The rows are grouped in 4 ways, from coarse to fine. Each group lies inside one group of the grouping before and may be the whole of it. The rows also spread widely along 11 directions, which tell nothing about the answers.
In the rows, 128 means zero.
Some rows, each with its group in each grouping after it:
[156 114 132 120 156  97 151 102 169  83 139 192 110 108 134  89 130 157
 135 118 221 117 173 120 105 112 114 168 143  72 116 120 134] : z866 z829 z941 Siru
[ 56 129 135 105 121  60 118 140  96 148 164  66 110 107 112 157 108 119
 101 152 101 121  89 137 102 120 138  92 156 129 150 161 109] : z866 z461 z736 sek
[108 147 140 107 133  63 167 103 174 113 132 120  76 129 145 142 128 158
 156 113 181 105 111  94 121 132 155 129 133  74 138 137 134] : z595 z586 z764 Badu
[183 129 182 149 108 136 165 156 139 130 104 150 129 154 121 128 174 158
 155  67 129 159 141 121 130 152 108 135 145 106 156 149 159] : z866 z924 z971 fumut
[143  89 166 118 135 123  89 140  85  96 180 141 150 127 125 123 142 122
 114 134 137 103 134 141  86 139 154 128 135 119  97 159  75] : z595 z586 z764 Buso
[151 118  91 126 138 126 140 120 158 100 123 157  78 146 127 155 129 139
 175 104 154 125 133  81 109 129 133 147 119  92  71 144 143] : z595 z373 z903 sote
[125 127 159 154 120  89 120 148 111 137 116 117 152 146 164 136 153 152
  96 103 109 140 116 167 122 174 119 118 144 164 190 132 129] : z866 z829 z49 bira
[114 186  95 148 137 103 148 131 163 119 110  87  76 116 178 142 121 194
 145 149 133 128 109 119 160 145 117 118 152 136 195 101 152] : z595 z373 z416 Goniz
[119 141 132 110 139 106 130  92 150 132 133 161 143 145 151  93 119 117
  88 127 183 132 128 138 106 128 125 136 127 124 158 109 115] : z866 z461 z608 Les
[145 125 152 129 123 140 117 135 118 137 135 119 135 127 112 135 129 122
 126 126 123 126 129 109 123 119 126 110 114 137 127 144 117] : z866 z461 z613 pevik
[ 80 107 106 119 129  75 102  83 111 145 103 153 118 130 127 142 119 124
 139 124 144 112 133 112 154 110 177 107  44 145 120 139 116] : z595 z586 z858 bup
[115 153 119 129 138  93 204 108 177 134 151 148  85 101 104  85  96 164
 129 152 136 103 121  89 106 106  78 170 147  80 118 113 146] : z866 z924 z971 nad
[135 149  93 107 128 171 103 144 108 144 123 120 144 166 117 120 115  73
  99 128 117 184 107 135 114 107  91 119 153 149 171 127 133] : z595 z373 z582 Moma
[120 132 138 139 136 103 129 113 140 119 152 141 130 126 154 111 122 155
 101 148 142 101 125 134 101 153 128 137 134 135 126 115 109] : z866 z461 z736 bisu
[ 84 106  74 163 130 131 102 157  71 151 189 128 123 137 109 137  86 115
  77 181   4 104  90 150  49 163  88 142 147 175  47 137  96] : z866 z461 z613 ludig
[144 108 147 140 126 143 147 146 105 154 139 149 149 118  64 100 117 108
 114 132  73 126 134 104 117 100  68 146 110 139 116 146 134] : z866 z829 z49 Sok
[104 155 109 103 122 152 147 136 122 156 183 115 119 132  81 102  81  76
  89 169  84 140  88 111  75 103  82 136 168 110 114 133 113] : z866 z924 z971 fumut
[ 93 138 136 127 130  99 165 152 114 139 175 119 111  95  80  98 100 127
 100 162  76 121 112 135  93 112  66 144 176 109 141 139 135] : z866 z829 z49 bira
[108 188  89 116 135  83 161 105 200 136 115  62  62 125 174 161 100 165
 134 136 182 129  87  78 136 117 127 117 159 106 173 111 146] : z866 z924 z971 fumut
[114 167 125 109 120 145 126 137 121 136 134 106 114 134 113 117 118 111
 125 143 120 151 110 129 137 112 117 106 148 121 184 129 133] : z595 z586 z858 bup
[149 106 173 149 138  96 149 122 144 104 168 129 139 121 155 120 140 182
 121 135 120  59 115 105  96 167 136 153 118 127  96 131  92] : z595 z373 z582 Moma
[ 92 148  98 150 143  85 119 113 149 103 173 111  91 124 191 145 106 178
  99 172 133  83  97 140  80 185 143 134 162 135 104 109 100] : z866 z461 z736 bisu
[100 189 125 147 124  88 176 131 175 125 135  68  46 118 157 162 117 201
 164 146 102  90  79  90 141 164 136 117 148 103 151 120 145] : z595 z586 z764 Badu
[123 138 188 146 121  86 154 127 148 115 162  91  97  94 136 150 137 193
 151 140 117  65 113  99 123 160 154 110 121 109 116 145 108] : z866 z461 z613 pevik
[120 130 179 105 106 129 125 123 116 121 144 159 135 175 129 135 162  95
 138  94 125 142 111 145 104 178 179 106 114 105 135 156 106] : z595 z373 z416 Goniz
[141  83 102 131 135 111 114  96 130 128 102 199 129 185 139 143 141 107
 139  78 155 127 136 105 102 142 155 149  68 129  66 144 124] : z595 z586 z764 Badu
[158 100 206 121 141  77 132 126 129 117 150 113 190 129 164  98 151 152
  81 111 177  92 123 129 107 130 128 144 137 139 181 132  84] : z595 z586 z764 Badu
[195 125 173 140 127 197 111 143 111 117 146 139 172 124 114  95 141 129
 123 142 110 113 141 109 138 125 113 128 102 151 136 123 101] : z595 z373 z582 Moma
[123 175 163  89 118 149 144 104 156 105 158 134  74 125 105 122 126 119
 173 140 162 116 117  94 136 132 178  99 114  57 126 138 117] : z595 z586 z764 Buso
[121 120 149 123 124 108 122 143 111 139 150 107 137 136 122 139 128 118
 103 122 117 129 110 132  95 133 119 115 147 136 136 150 113] : z866 z461 z613 pevik
[125 152 164 123 113 134 179 123 155 164 148 120 131 152  95 114 114 109
 113 127  87 111  89  83 103 135  97 131 122 121 124 131 127] : z866 z461 z736 bisu
[159  80  96 146 145 185  53 127  66 105 151 199 149 132 111 109 120 107
 122 155 110 116 165 136 105 121 138 140  77 159  47 135  87] : z595 z586 z764 Buso

New rows. What belongs after each?
[165 161 186 134 115 180 132 140 128 125 146 117 146 131 125 111 144 135
 138 142  98 117 118 111 148 147 135 106 109 138 164 123 106] : z595 z373 z416 Goniz
[147 129 107 141 133 167  89 139 102 139 127 129 150 132 120 122 115 103
 101 146 104 148 130 129 129 115  99 117 116 174 142 121 120] : z866 z829 z49 bira
[157 132 221 137 120  87 179 142 146 119 125  98 129  98 121 118 163 196
 162 104 141  92 136  97 163 122 124 123 127 101 191 147 135] : z595 z586 z858 bup
[122 141 152 105 115 109 165 125 152 130 134 166 117 182 121 118 147 100
 122  80 156 164 114 141  77 160 118 138 171  79 140 145 147] : z866 z461 z736 bisu
[ 55 140  52 123 131  82 106 109 120 141 134 128  93 158 160 157  96 116
 105 147 100 129  82 143  96 158 147 122 123 151 113 121 119] : z595 z373 z903 sote
[130 131 121 104 124 120 152 124 136 148  93 153 117 156  97 127 135  94
 151  87 145 172 130 100 140  95 111 128 110 110 154 148 160] : z595 z373 z416 Goniz
[111 138 177 123 105 147 114 153  79 161 149 106 157 126  85 118 129  99
 102 142  62 139 110 144 129 129 119  90 122 153 165 147 111] : z866 z461 z736 sek
[120 134  67 150 139 124 128 142 117 123 109 148  87 120 119 131 116 159
 149 139 102 142 138 126 139 118  94 140 129 137 123 126 162] : z595 z373 z582 Moma
[138 139 186 123 111 129 131 123 139 120 145 134 133 160 145 138 157 129
 128 102 139 125 112 135 105 183 165 108 131 111 135 142 108] : z866 z461 z736 sek
[111 157 129 121 141  77 141  98 166 117 119  85  86  87 158 146 116 181
 158 151 174  91 121  79 173 107 159 105  96 122 167 119 125] : z595 z373 z416 Goniz
[128 137 107 125 118 172 110 120 120 148 127 154 113 156  95 142 116  80
 136 127  92 145 118 104 123 130 135 109  85 134  96 138 126] : z866 z829 z941 Siru
[151 114 144 110 143  99 159 115 155 105 136 145 115 120 121 119 134 141
 152 112 178 112 140  85 117 101 122 149 125  89 119 143 128] : z595 z373 z416 Goniz
[163 114  97 107 160 130 126  82 171  96 138 173 123 138 146 101 112 124
 127 129 226 107 149  84 103  94 128 165 112  98  93 114 108] : z595 z586 z858 bup
[ 69  80 114 136 125  43  76 151  50 172 115 107 175 147 143 156 129 108
  58 107  89 156 109 190  96 134 118 106 134 206 167 158 112] : z866 z461 z613 pevik
[148 124  72 117 130 175  99 146 118 126 149 104 103 166 112 172 110  83
 137 128 106 142 100  86  87 113 117 125 145 124  75 154 117] : z595 z586 z858 bup
[153 141 166 142 117 155 119 164 105 153 135  85 170 135 120 122 133 115
  89 132  78 143 107 132 131 132  86 109 143 174 190 130 119] : z866 z829 z49 bira
[109  92 130 137 125  95  91 149  84 142 149 106 154 149 140 157 131 117
  85 123  91 124 105 149  81 153 130 116 140 170 114 156  98] : z866 z461 z736 sek
[155  93 139 119 135 136 140 131 126 124 153 169 139 143  92 113 129 104
 120 111 136 126 140 105  76 115 101 155 133 105  73 152 120] : z866 z461 z736 sek
[164 123 150 136 134 137 121 117 140 113 142 160 155 178 173 111 146 132
 100 108 151 114 115 132  88 174 138 150 129 135 125 116  98] : z595 z586 z764 Badu
[ 91  96  73 140 140  57 156 146 109 146 105 155  88 110  79 132 112 145
 137 113 109 150 148 121 112  83  64 155 147 120 110 156 182] : z866 z461 z736 bisu
[124 134  73 119 147 105  83 114 137  95 113 116  84 116 162 169 120 136
 140 131 202 150 143 126 134 113 152 107 139 123 140 133 136] : z866 z829 z49 bira
[125 140 131 117 130 132 128 104 140 126 133 141  96 105  97 129 115 132
 157 143 147 113 142  86 146  98 142 110  89 106 112 135 128] : z866 z461 z608 Les
[143 105 202 131 120 145 145 143 102 146 189 155 188 134  83  77 127  96
  76 141  60  95 113 131  74 147  95 146 120 136 108 139  83] : z866 z829 z941 Siru
[ 95 147 105 114 132 121 100 121 108 125 147 120 119 126 136 123 109 117
 106 160 121 133 109 144 119 129 137 111 132 140 150 124 111] : z595 z373 z582 Moma
[ 90 128  91 130 120 129 122 123 120 132 160 149  89 159 112 159 107  94
 126 136  76 129  96 124  74 165 137 125 127 117  62 149 121] : z866 z829 z49 bira
[166 117 196 130 125 105 159 132 140 122 116 128 124 108 105 123 156 166
 169 100 152 102 146  80 159 105 134 128  96 103 148 151 136] : z595 z586 z764 Badu
[170 100 159 143 132 122 135 116 139 126 111 154 139 128 116 132 144 141
 146 101 147 110 152  85 139 118 127 134  77 133 109 143 128] : z866 z829 z49 bira
[189 128 151 152 142 158  97 127 128  95 120 143 138 117 161 113 149 176
 144 134 167 106 160 117 156 135 143 127 101 145 144 111 109] : z595 z586 z764 Buso
[111 153 122 139 115 121  89 109 123 142 110  82  98 102 147 177 118 159
 155 153 125 112 116  93 184 125 187  69  65 161 143 130 111] : z866 z924 z971 fumut
[ 80 123 103 119 122  99 101 109 103 132 128 160  97 159 132 152 126 111
 137 120 116 132 113 141 112 157 177 108  95 123  99 148 116] : z595 z586 z764 Buso
[131 118 142 124 135 128 125 118 123 129 158 147 144 122 112 103 112 110
  98 147 126 111 126 120 101 123 112 139 116 130 116 131 103] : z866 z829 z49 Sok
[161 143 184 129 120 149 128 162 114 115 141 109 132 103 101 115 149 145
 138 129 131 142 144 128 140 114 108 108 158 115 175 145 133] : z866 z461 z736 bisu
[123 125  99 154 120 156 140 157 102 147 140 163 101 143  75 127 114 116
 134 132  49 144 126 126  93 135  78 142 137 128  77 145 150] : z866 z461 z613 pevik
[115 111 177 107 121 106 125 113 112 140 147 136 146 117  92 122 127  97
 120 126 128 115 127 111 123 111 146 108  89 121 128 156 105] : z866 z829 z49 bira
[ 84  85  48 125 138  95 103  93 103 147 107 208 122 180 123 133 110  84
 115 106 124 145 131 136  90 127 134 152  80 142  66 140 130] : z595 z586 z858 bup
[142 138 169 119 113 142  94 115 142 110 154 117 133 186 183 172 158 114
 117 103 156 123  95 135  87 208 201  94 132 123 116 142  83] : z866 z461 z736 sek
[ 98 144 126 103 126 108 125 118 132 138 158 114 140 176 158 125 118  96
  82 127 131 132  79 144  76 157 135 127 159 125 153 128  97] : z595 z586 z858 bup
[ 83 137 121  95 121 101 131 124 105 152 125 121  90  92  55 130 102 102
 150 141 126 151 137 108 150  63 124  93 109 103 144 158 148] : z866 z461 z613 ludig
[ 90 134 125 116 118 102 102 123 108 122 144 123 112 153 150 153 134 120
 125 123 126 132 104 152 107 164 171 104 134 123 139 146 108] : z595 z586 z858 bup
[129 105 201 130 128  42 175 148 140 110 157  88 121  96 130 141 151 191
 144 111 126  73 112  99 113 137 128 137 147 101 144 163 116] : z595 z373 z903 sote
[147 126  97 134 128 144 110 136 124 138  98 146 126 157 123 142 129 103
 127 101 133 170 134 123 125 122 103 127 123 143 139 136 151] : z866 z829 z49 Sok
[ 87 149  67 155 125 107 105 139 114 130 114 136 104 178 186 147 130 148
 105 122  98 157 100 186 103 193 126 127 164 157 160 115 140] : z595 z586 z858 bup
[159 105 102 133 147 148 112 122 121 122 128 181 152 140 119  97 119 105
  99 124 150 146 154 130 101 109  86 159 125 143 113 120 127] : z866 z829 z49 bira
[ 78 203  95 107 117 187  84 150  97 141 195  55 103 117 111 133  73  75
  82 218  54 147  67 149 106 133 117  75 178 147 166 117  95] : z866 z829 z49 bira
[ 77 125 133 103 118  78 173 136 127 139 165 129  76 123  67 140 113 113
 142 123  99 127 106 111  81 119 113 130 160  69  93 172 144] : z866 z461 z736 sek
[111  89  94 113 155  74 147  91 144 118 139 186 106 111  99 109  99 116
 124 129 177 110 152  97  92  86 108 166 109  95  70 139 132] : z866 z829 z49 bira
[147 174  69 124 141 208  93 118 137 102 150 180 113 183 165  93 110  99
 101 152 147 161 120 161  85 166 119 145 162 123 123  87 113] : z595 z586 z764 Buso
[124 141 142 138 115 131 115 166 102 141 134  76 113 109 102 159 126 131
 134 139  75 138 111 117 140 121 110  97 138 143 159 155 135] : z866 z829 z49 Sok
[ 94 132 100 107 128 117 116  98 130 156 127 158 130 172 127 129 108  71
  95 120 128 149 104 128  98 134 135 121 101 137 122 128 118] : z866 z829 z941 Siru
[149 102  76 123 156 118 105 105 143 110 123 162 113 131 138 135 113 126
 125 122 195 130 155 100 102  95 118 150 122 122  85 130 128] : z866 z461 z608 Les
[115 123 137 171 128  74 175 130 140 140 108 132  99 102 123 135 131 207
 163 127  74  81 123  92 159 141 112 142  81 145 122 128 150] : z595 z373 z903 sote
[127 100 114 148 133 107  96 135  89 142 100 157 152 130 124 121 135 134
 107 117 126 149 154 149 135 115 106 126 108 174 147 134 137] : z866 z461 z736 bisu
[156 168 110 124 122 181  95 153 129 111 135 104 113 183 165 151 138 109
 122 119 133 168  98 142 104 165 135 111 177 128 159 124 122] : z595 z586 z764 Badu
[157  98 142 133 139 133 111 134  99 128 123 153 166 117 111 102 136 127
 121 128 128 128 154 118 139  96 107 137  95 156 141 134 116] : z595 z373 z416 Goniz
[118 182 137 109 137 103 146 121 161 128 133  62 115 102 153 114 109 158
 112 159 161 120 100 107 153 106 112 111 154 129 220 106 127] : z595 z373 z582 Moma
[138 159 158 127 122 135 155 127 149 122 141 131 108 142 128 112 134 144
 140 127 126 117 111 111 124 149 131 128 133 100 148 124 127] : z595 z586 z764 Badu
[104 147  75 131 150  72 176  76 195 155  92 153 104 150 154 114  94 135
 104 116 169 126 111  89 123 115  90 161 106 133 145  96 158] : z866 z829 z49 bira
[ 91 123 212 122  81 105 104 122  90 167 113  81 117 123  88 204 157 119
 182 106  71 106 104  88 185 146 226  31  23 144 127 189 108] : z866 z461 z736 sek
